The rows of a group lie close to one hidden flat surface of 12 dimensions, which passes through zero. Surfaces can cross.
In the rows, 128 means zero.
Known rows, each followed by its group:
[127 131 168  88 121 159 125 109 119 161 129 129 160 168 165 125 168 107
 123]	Z_10
[118 130  80 120  98 173 149 114 134 132 130 117 137 131 154 152 110  94
 135]	Z_608
[115 138  89 130 165 101 111 144 147  89 131 133 109 152 117 193  78 121
  90]	Z_647
[ 89  86 131 139 100 179 128 111 161 142 166 131 131  95 114 117 105 149
 120]	Z_608
[160 168 199 134 149 104 127 199 128 119  90 123 149 134 138 127 141 142
 137]	Z_647
[124 137 103 136 165 145 115  61  93 156 130 141 113 121 104 162 112 116
 135]	Z_10
[ 45  74 164  93 138  88 121 188 189 157 174 117 158 165 129 143 172 130
 124]	Z_608
[ 91 106  99 125  81  95 165  99 135  96 124 123 130 127 144 117 130 155
 156]	Z_10
[148 176  95 140 140 114 124 158 188  99 145 110 114 142  88 174 108 139
 134]	Z_647
[ 88 127 183 138 154 141 121 163 154 136 190 188 167 128 124 205  58  72
 108]	Z_618
[164 159 155 117 101  62 151 105 116  91 145 118 133 173 143  72 178 120
 141]	Z_10
[123 136 109 150 148 150 142 176 145 133 133 100 123 111 112 130 112 126
 119]	Z_608
[121 171 100 113 161 144 141 144 111 107 120 144 134 129 103 215  53 119
 143]	Z_647
[154 160 131 151 118 111 176 124 149 126 119 142 133 105 115 108 173 156
 152]	Z_618
[177 168 120  60 137  85 123 154 149  72 125 129 120 211 106 182 115 120
 123]	Z_618
[ 82 206  98 117 129 132 138 113 103 140 146 190 169  92 152 143 145 131
 159]	Z_647
[118 169  73 125 128 128 130  97 126 145 125 129 130 126 140 143 158 126
 151]	Z_10
[108 111 160 119 120  76  87 143 136 146 138  99 140 142 128  97 178 152
 158]	Z_647
[ 87 133 100 115 137 159 132 131 121 148 121 107 134 131 173  90 174 137
  81]	Z_618
[132 116 185 110 109 157 145 152 113 123 151 104 143 158 156  64 145 111
  92]	Z_10
[ 52  52 151 129 167 106 137 119 118 109 167 120 107 147 117  95 114 146
  47]	Z_608
[ 85  87  45 113 179 109  87 144  80 135 105  56  88 154 130 130 119 114
 108]	Z_608
[101 207 118  61 105 166  85 108  98 124 114 130 161 135 158 138 133 176
 156]	Z_618
[114 136 133 142 167 135 103 125 105 133 112 154 124 107 140 146 106 136
  92]	Z_647
[158 126 122 147 117 150 136 152 165 159 119 142 133 114 147 119 168  99
 114]	Z_10
[124 139 139 153 131  64 117 185 153  94 123 111 128 135 133 140 115 134
 142]	Z_618
[118 120 111  80 104 110  82 100  99 106 143 209 142 152 177 156 102  75
 108]	Z_618
[139  49 139 126 163 133 134 198 134 171  67 114 118 105  88 168 113 137
 147]	Z_647
[ 99 164 134 110 173  99 132 183 107 107 103 142 148 151 153 173 111 119
 109]	Z_647
[138 111 136 111 122 138 131  76 150 148 145 142 126 156 127 123 171 124
 104]	Z_618
[ 94 154  78 163 146 154  76  94 130 124 154  85  96 121 136 118 112 142
  83]	Z_647
[161 189 132 196 135 115 125 163 138 118 140 173 136  63 110 148  91 112
 161]	Z_10
[119 131 112 163 125 144 190 109 101 135 159  71 132 130 128 103 117  89
 154]	Z_608
[154 167 123 108  99 208 136 109 117 158 108 121 148 100 121 142 119 144
 176]	Z_608
[108 134 117 143 144 125 108 118 109 132 144 150 128 112 136 129 115 114
 114]	Z_10
[173 152 167 150 144 151 176 124 138 133 100 140 116  95  87  95 155 178
 116]	Z_608
[149 167  97 116 177  98 159 166 133 140  94 147 132 144 146 141 191 104
 110]	Z_647
[ 78  57 133 134 139 138 116 108 130 119 159 139 125 159 153 171  60  80
  71]	Z_618
[103 141 174  97 112 113  88 123 147 145 161 137 162 166 148 140 159 122
 141]	Z_10
[ 94 131 111 166 102  96 153 153 133  95 125 170 143  83 164 128 100 127
 138]	Z_618
[146 106 116 120 130 120 116 153 117 119  77 121 114 121 134 131 122 145
 129]	Z_10
[159 141 146 115 129 139 145  91 100 148 127  96 120 139 108  79 179 146
 147]	Z_10
[125 173 113 141 152 146 155 143 145 159 143 105 134 114 106 117 171 133
 138]	Z_608
[100  81 174  79  94 106 172 116 144  98 134 176 149 157 143 105 151 151
  96]	Z_618
[127 146 127 121 117 131 123  93 146 110 168  73 126 192 143 126 139 107
 114]	Z_618
[126  80 134 133  93 141 125 118 158 118 152 104 120 134  97 139  85 132
 150]	Z_10
[149 154 146 137 120 134 131 107 142 132 141 147 136 110 106 129 137 140
 143]	Z_608
[156 110 109 160  92 145 159 130  97  67  79  91 111 138 199 100  74 104
  94]	Z_647
[131 107  95 111 105 106  53 113  60  94 111 110 107 146 175  98  91 108
 117]	Z_608
[ 96 188 130 197 153 101 126 153 124 166 132 105 150  97 183  89 200 118
 130]	Z_618
[103  88  68 107 129 103 199 155 125 155  62 120 134 119 141 146 170 134
 163]	Z_647
[119 148  87 107 127 215 147  89 135 179 113 129 137  96 105 173 123 148
 162]	Z_608

New rows, each followed by its group:
[161 143 110 161 156  99 153 121  98 145  62 160 113  78 113 129 157 150
 159]	Z_618
[160 128 114 121 165 104 194 103 103 127  53 114 116 155 127 157 162 145
 131]	Z_647
[154  95 116 138 125 132 105 115 144 135 124 132 113 134 121 154 112 106
 127]	Z_10
[107  69  81 106  95  95 131 123 147 132 145 123 124 137 122 121 148 110
 154]	Z_647
[140 134 149 109 131  78 133 151 159 103 118 206 139 130 110 179 123 144
 135]	Z_618
[123 160 126 137 137 163  90  99 154 120 187  67 107 149  99 121 107 140
 105]	Z_647
[ 88  91 149 136 132 129 127 138 114 147 145 114 129 107 125  90 133 145
 120]	Z_608
[190  96 127 161  85 154 136  92  69 114 135  85  95 104 126  21 116 101
 138]	Z_10
[139 165 152 121  93  93 130 111 140 125 136 174 152 122 144 110 175 144
 159]	Z_618
[ 95 137 140 129 129 131 139 120  96 110 127 142 144 118 145 134  93 134
 132]	Z_10
[116  73 148 107 134 136 113 177  99 144 113  77 131 149 136 119 107 106
 136]	Z_647
[127 142  79 142 136 144  98 113 157 144 129 158 106  90 117 123 157 147
 100]	Z_608
[167 151 102 100 145 135 183 116 128 114 134 136 117 170 118 137 140  87
 101]	Z_618
[ 93 107 192 139 176 148 241 176 142 138 141  88 154 141  94 144 111 125
 121]	Z_608
[118  58 112 105  81 108 138  61 110 112 161  58 122 194 113 144  83  97
 188]	Z_608
[167 114 127  99 108 114 153  75 118 132 153 177 128 149 110 126 144  91
 149]	Z_647
[ 91 201  83 131 195  99 105  84  94 137 197 112 128 164 113 165 128  81
 132]	Z_608
[154  89 143 131 116  98 110 152 155 127 131  61 107 174 142  73 181 111
 103]	Z_647
[132 106 131 128 114  89 108 134  84 107  88 140 133 115 143 154  83 128
 174]	Z_647
[130 136 100 145 160 132  53  94 141 122 170 117  81 108  48 143  86 168
 118]	Z_608
[135 160  94 107 157 168 164 127 133 158 145 127 128 141 114 136 159  98
 110]	Z_647
[ 86 127 124 157 174 128 114 147 121 161 123 165 133  78 124 146 128 130
 111]	Z_608
[121 170 134 145 177 128 107 126 117 177 120 152 145 112 139 152 164 115
 125]	Z_618
[163 121  56 133  86  96 136 116 117  76 118 135 101 139 152 107 114  96
 128]	Z_618
[106 109 124 127 148 184 116  95 114 194 141  90 123 106 105 101 160 145
 132]	Z_647
[110 120 173 125 102 138 152 120 101 133 119 164 154  85 123 109 116 163
 166]	Z_618
[ 77  83 104 123 158 116 159 135 126 150  71 180 130 104 169 145 166 145
  77]	Z_10
[125 117 118 109 126 102  90 108 113 128 115 140 123 151 155 124 151 123
 113]	Z_618
[179 122 133 169 131  71 179 115 143  90  79 191 120 116 111 195  95 122
 154]	Z_10
[121 210  83  97 164 149 133 173 153 125 117 139 138 137 137 170 144 133
 102]	Z_618
[140  97 169 112 143  71  99 109  91  90 120 179 126 156 125 167  79 113
 124]	Z_647
[152  66 242  85  93  99 200 128 164 110  95 160 156 171 122 136 152 162
 137]	Z_608
[183 145 108 198 146 123 105 174 198 113  93  99  87 102 104 138 128 156
  98]	Z_647
[ 44 163 103 148 154  96 118  76 156 109 151 123 119 137 140 129 166 199
  81]	Z_647
[145 129 128 100 115 146  89  91 134 153 112 142 122 118 109 132 153 170
 145]	Z_618
[138 157 176 135 166 130 104 159 117 180  89 106 142  96  97 131 161 172
 172]	Z_647
[161 139 177 126 131 170 127 154 152 155 133 135 147 136 130 143 133 100
 122]	Z_10
[143 107 159 139 100  94 122 185 169 132 133 100 136 133 111 118 142 128
 171]	Z_608
[130  66 119 183 125 125 178 152 132 115 123  85  92  97 116  64 126 133
 102]	Z_608
[131 157 123  99 150 156 150 108 127 139 129 112 127 145 105 142 139 145
 125]	Z_608
[143 146  96 124 186 145 140 172 131 119 116 106 102 138 108 129 128 120
  69]	Z_10
[132 101 119 140 143 104  87 103 132 123 162 107  93 126  70 121 103 140
 129]	Z_10
[111 118 115 155 110  92 149 158 166 157 151 113 139 112 144  76 214 114
 142]	Z_608
[ 65 133 107 120 137  95  88 138 158  93 172 110 126 157 118 168  83 142
 120]	Z_647
[ 93 168 168 125 123 106 164 137 104 108 134 151 164 119 150  98 149 158
 141]	Z_10
[136 178 170 148 164  90 122 151 111 141 120 100 145 137 123 140 143 130
 161]	Z_618
[ 78 134 111 133 123 148  77  71 131 149 184 102 120 114 109 110 124 162
 130]	Z_647
[160 190 130 105 163 113 116 173 129 103 110 122 127 160 127 146 136 126
 107]	Z_608
[133 150 150 125 125  77  94 166 184 143 132 166 144 121 137 107 212 152
 122]	Z_618
